The rows are grouped in 4 ways, from coarse to fine. Each group lies inside one group of the grouping before and may be the whole of it. The rows also spread widely along 14 directions, which tell nothing about the answers.
(in the rows, 128 means zero)
Some rows, each with its group in each grouping after it:
[138 148 110 136 113 111 175 146 124 173 149  75 153 117  94 175  75  98
 154 151 102 100 118 131 116 115 113 156  69] | tegi nezuz j818 j546
[124  71 152 134  80 153 143 146 161 165 133 104  91 103 156 114 126 124
 135 169 129 186  89  95 113  89 112 113  94] | tegi nezuz j818 j889
[163 194 188 113 138 108 173 109 138 129 145  87 140 147 105 116 105  98
  25 147 171 110 131 173 220 139  74 155  78] | telud bos j358 j598
[134 145  92 127 139 119 139 130 148 159  97  76 150 126 143  95 196 151
  98  86  96  79 129 135 102 184 140 110 152] | tegi nezuz j556 j530
[140 126 129 167 108 134 188 176 112 127 199 127 163 108  70 137  79  72
 148 127 110 127  97 115 117 123 129 140  93] | telud Tibiz j364 j490
[125  88 148 109 122  94 108 119 153 111 115 165  77 123 119  97 110 181
 159 117 134 157 158 110 150 121 113 123 108] | telud Tibiz j886 j469
[121 129 112 133 169  72  95 127 115  50 102 184 111 130  91 184  71 198
 175 108 125 138 153  81 101  94 140 154 147] | telud Tibiz j451 j607
[157 171 102 106 119 155 144 115 157 106 132 132  70  78 130 131 154 108
  58 154 172 138 115 107 153 116 123 162 111] | telud bos j551 j80
[111 126 159 124 149 122 130 157 143 113 121 149  88 169 124 174 116 141
 109 124 113 167 109  49  64 131 120 139 126] | telud Tibiz j886 j964
[120 162 104 130  96 136 133 124 114 120 168 116  84  42 108  96 123 125
 131 131 154 120 164 114 134 158 100 122 127] | tegi bago j892 j35
[166 176  92 134 102 108 156 153  95  47 163 153 106 107 111  82 138 157
  79 119 111 112 213 135 122 164 125 128 138] | telud bos j551 j122
[158  94 117  99 168 124 123  79 174 108 100 142 175 145 127 121 129 103
 121 124 165 115  52 162 210  75 166 167 140] | telud bos j308 j154
[111 132 168 110  60 154 189 147 143 213 131 130  66 134 128 117  96 112
 102 153 110 164 116 107 123 156 107 130  51] | tegi nezuz j818 j546
[ 97 105 150 122 150 160 106 107 189 155  94 131  86 119  75  76 127 131
 134  99 106 148  92 147 137  98 157 113  75] | tegi nezuz j556 j530
[132 165 104  67 103 127 151  99 143 160 140 128 103 138 122 115 125 102
 108 124 149 109 126 128 167 153 102 139 131] | telud bos j551 j122
[ 92 124 131 109  96 153 120 123 138 125  98 188  57 118 135  85 124 174
 118 113 114 169 140 102 105 151 154 112 146] | tegi nezuz j556 j530
[131 168  83 137  93 135 127 105 146  98 125 160 146 191 109 156 144 128
 114  71 147 148  64  89 115  82 126  96 168] | tegi nezuz j818 j889
[146  54 126 168 180 108 116 183 124  48 139  90 143 131 138 102 135 154
 127 152  60 142 169 109  46 106 165 124 149] | tegi nezuz j818 j546
[166 153  56 154  81 111 137 120 123  77 111 189 189 117 153 127 172 174
 136  80 147 104  90 127 151 109 165 115 194] | telud Tibiz j886 j469
[144 101 154 121  82 110 150 146 139 141 158  61  99 127 163 117 120 134
 104 187 133 163 158 106 124 113  59 110 103] | tegi nezuz j818 j889
[126 140 156 173 136 140 140 140 109 104 161 111 182 131  99  84 121 105
 102 107 123 126 105 152 142 140 134 104 157] | tegi nezuz j818 j546
[130 102  81  75 240  89 101  91 154  78  87 148  96 178  75 183  76 123
 160 113  93 105 142  97 102 104 186 205 127] | tegi nezuz j818 j889
[118 134 149 111 140 134 123 158 182 159 124  61  66 159 128 137 183 131
  74 125 110 161 112  52  45 138  74 102  98] | telud bos j551 j80
[117 118 138 127 106 101 117 125 141  94 137 125 136 186  99 163  57 149
 156 144 121 171 119 112 113  35  97 112 107] | tegi nezuz j556 j530
[141  95 138 128 204  90 117 131 161 145  95  90 104 115 125 155 170 142
 127  85 144 121 108  61  90 179 107 158 125] | telud bos j551 j122
[ 98 209 119  85 148 136 119  89 123 125  77 171 167 155 116 139  94 144
 109 115 119  90  88 164 157 130 174 149 188] | telud bos j358 j598
[168  73 105 145 123 116 151 118 139 131 118 114 183 103 139  86 142 127
 147 122 122 106 100 171 179 115 165 137 128] | tegi nezuz j818 j889
[124 147 208 114  90 115 150 130 134 135  92 167  82 139 146 111  96 186
  72 148 143 174 139 127 160 140  99 132  92] | telud bos j358 j598
[142 143 168 104 132 120 163 127 164 122 114 164  72 191  89 107 129 128
  50  93 126 150 130 111 145 154 118 144  61] | telud bos j308 j154
[105 152 160  89 171 117  87 112 154 103  77 114 119 157 142 142 103 174
  93 177 108 133 128 143 129  78 135 133 151] | telud Tibiz j451 j607
[117 145 129 113  96 127 158 128  90 147 142 167 142 112 139 116 104 125
 138 115 144 122 112 113 142 192 127 138 183] | telud bos j551 j122
[104 152 151  91 122 114 162 123 111 192  96 157 121 121 139 143  90 144
 128 131 122 104 115 120 150 198 138 161 138] | telud Tibiz j451 j607

New rows, each followed by its group in each grouping:
[117 138 165 113 177 106 102 103 156 119 106 114 149 163 109 130 113 138
 113 108 144 127  98 129 154 121 106 125 156] | telud Tibiz j364 j490
[124 121 143 182 116 117 116 173 125  89 168  95 145  86 100 128 109 152
 154 144 117 154 124 109  95  66 100  92 117] | telud Tibiz j451 j607
[ 95 124 127 110 107 112  93 126 130  99 116 160 149 184 125  83 128 185
 153  85 104 145 127 118 101 124 124  69 199] | telud bos j308 j154
[106 116 170 108 176 104 104 122 147 150 104 101 134 151 144 111 150 150
 116 108 125 118 116 105 122 180 109 118 173] | telud Tibiz j886 j469
[126 140 142 115 159 129 140 117 113  91 125 135 147 152 127 121  93 117
  83 148 121 122 129 144 144 136 156 157 164] | tegi nezuz j556 j530
[142  91 175 126 146 137 147 128 158 135 145 125 124 133 134  77 156  97
  81 122 147 142  92 123 172 152 128 132 122] | telud Tibiz j886 j469
[ 73 109 159  99 141 160  68 118 174 149 108 102  92  99 153 120 127 145
 142 173 139 172  77  99 111  68 116  96 165] | telud Tibiz j451 j607
[104 154 105  96  86 135 151 136 113 149 162 132 158 151 125 142  82 105
 149 154 106 116 102 125 126 105 131 118 161] | telud Tibiz j451 j607
[ 97 167 131 103 106 137 151 128 129 172 134 112 133 188  97 144  88 107
 125 125  89 125 104 119 101 131 118 116 122] | tegi nezuz j818 j889
[195 115 126 139 183  60 136 123 196 118  84  73 110 130 108 134 185 168
  83  85 141 102 147 119 148 134  88 148  50] | telud Tibiz j364 j490
[ 96  75 116 121 104 136 151 155 132 197 171  94 132 107  80 104  64  90
 225 141  68 125 119 133 100 116 139 120  79] | tegi nezuz j818 j546
[137  88 174 156 170 168 165 160 137 119 171  80 127  74 105  98  99  56
  83 188 113 143 106 146 136 118 160 171  80] | tegi nezuz j556 j530
[ 98 133 160  90 140 130 181 166 116 197 124 119 124 159 120 120  96 109
 115 135  58 103 128 118  83 208 153 154 111] | telud bos j358 j598
[ 83 165 109  73 157 169  96 114 157 161 123  94  89  72  84  99  98 108
 154 171  83 102 129 165 115 107 151 140 116] | telud bos j551 j122
[127  85 161 143  98 155 157 137 117 134 136 185 159 125 144  90 124 112
 126 114 144 161  52 121 154 144 159 126 167] | telud bos j551 j122
[ 93 189 151 107 126 110 128 112 128 171 106 100 111 157 118 160 108 151
 105 105 139 125 127  92 106 175  73 118 143] | tegi nezuz j556 j530
[169 137 112 130 147  86 145 131 138  95 108 115 161 151 157 160 150 152
  87 122 141 112 118 106 129 132 117 147 161] | telud Tibiz j364 j490
[ 84 131 111  89 138 161 107 146 136  96 121 182  41 117 132 129 115 145
 118 152  93 161 140  66  61 124 173 136 164] | telud Tibiz j451 j607
[170 116  89 146  91 120 173 144 135  93 141 189 110 119 126  97 169 136
  99  72 141 135 125  92 136 164 146 127 133] | telud Tibiz j364 j490
[115 104 150 142 170 103 111 127 126 123 116 103 139 133 127 193  90 137
 158 133 145 152  89  66  91 115 108 150 158] | tegi nezuz j818 j889
[108 111 161  83 102 119 142 152 152 133 146 147  54 196 121 121 101 137
 113 142  92 175 157  76  90 126  98 115  89] | telud Tibiz j886 j964
[164 131 104 106 175 132 145 111 138 109 129  98 163  85 167 126 149  88
  77 164 161  87 102 142 177 149 152 179 189] | telud Tibiz j364 j490
[135 119 156 142 153 136 135 156 147  95 171 105 125 158 109  89 161  99
  76 111 112 140 122 104 108 138 116 105 131] | telud Tibiz j886 j964
[ 96  85 218 153 142 135  84 139 148 130 136 106  81  48 139 115 106 157
 150 166 174 197 107  87 132 110  74 113 126] | telud Tibiz j886 j964
[162 128 121 134 101 125 175 141 124 130 157  79 171 137 132  84 128 105
  91 155  99 104 139 176 156 127 130 121 115] | tegi nezuz j818 j889
[113 133 150  91 196 115  97  93 152 124  85  92 126 135 115  74 136 145
  97 127 104  90 151 174 152 155 145 134 138] | tegi bago j892 j35
[110 120 131 124  70 159 176 159 156 198 154 103  85 127 108  99 130 100
 118 126  94 149 111 104  93 143 113 105  62] | tegi nezuz j556 j530
[102 161 117  99  84 150 157 125 124 173 121 138 100 101 101 137  55 126
 154 173  90 125 129 152 132 110 148 152  84] | tegi nezuz j818 j889
[117 147 110 106 127 157 149 140 128 136 161 118 134 101 118 127 104  84
 120 170 111 112 103 134 131 110 155 144 139] | telud Tibiz j451 j607
[139 140  70 108  69 146 184 151 153 174 113 133 107 168 133  75 181 134
  94  92  50 102 137 135  90 167 170 101  97] | tegi nezuz j818 j546
[143 116  95 100  96 155 132 123 155 121 131 104  95 101 154  40 167 133
  91 162  98 124 163 168 146 118 151 105 132] | tegi nezuz j818 j889
[109 169 145  64 159 117  96 114 123  77 151  82 146 202 145 167  74 109
  87 208 129 143 134 115 113  72  86 135 201] | telud bos j551 j80
[ 66 173 130 138  65 172 116 118 119 131 145 176 172 174  87  89 107 122
 148  79 109 147  55 137 113  98 144  52 184] | tegi bago j892 j35
[ 98 160 131 117 118 117 100 131 156  97  93 170 125 225  95 106 142 189
 115  56  82 148 115 109  77 101 134  67 148] | telud bos j358 j598
[116 130 166 122 119 139 125 123 129 112 124 159 137 124 130  65 118 146
 107 138 119 134 123 165 172 134 148 115 152] | telud Tibiz j886 j469
[122 165 127 104  71 118 169 135 140 183  80 155 126 161 152 191 110 162
 118 129 124 138  75  89 104 129 118 146 109] | telud bos j308 j154
[190  68 124 108 118  95 204 102 145 172  80 148 137  99 166 160  91 120
 124 162 161 114  94 149 219 134 163 228  60] | tegi nezuz j556 j530
[157 101 176 144 120 106 144 159 148 102 122 107 120 144 155  94 160 165
  65 135 128 159 140 111 120 136  97 115 111] | telud bos j308 j154
[130 149 134 115 143  63 153 133  93 124 129 140 147 130  93 222  22 144
 180 141 138 114 136  93 123 134 100 196 109] | telud bos j308 j154
[140 150  69  89 106  98 148 104 121 107 173 125 157 210 116  97 152  97
 110  69 130  91 144 113 136 163 106  98 181] | tegi bago j892 j35
[126  77 105  90 132  84 131 106 129 130 118 139 153 187 138 120 104 144
 169  98 120 121 131 114 137 142 132 128 170] | tegi nezuz j556 j530
[103 142 135  95 127 140 110 124 132 100 130 141 131 161 151 131 109 132
 104 161 124 147 105 110 121  92 135 114 192] | telud Tibiz j451 j607
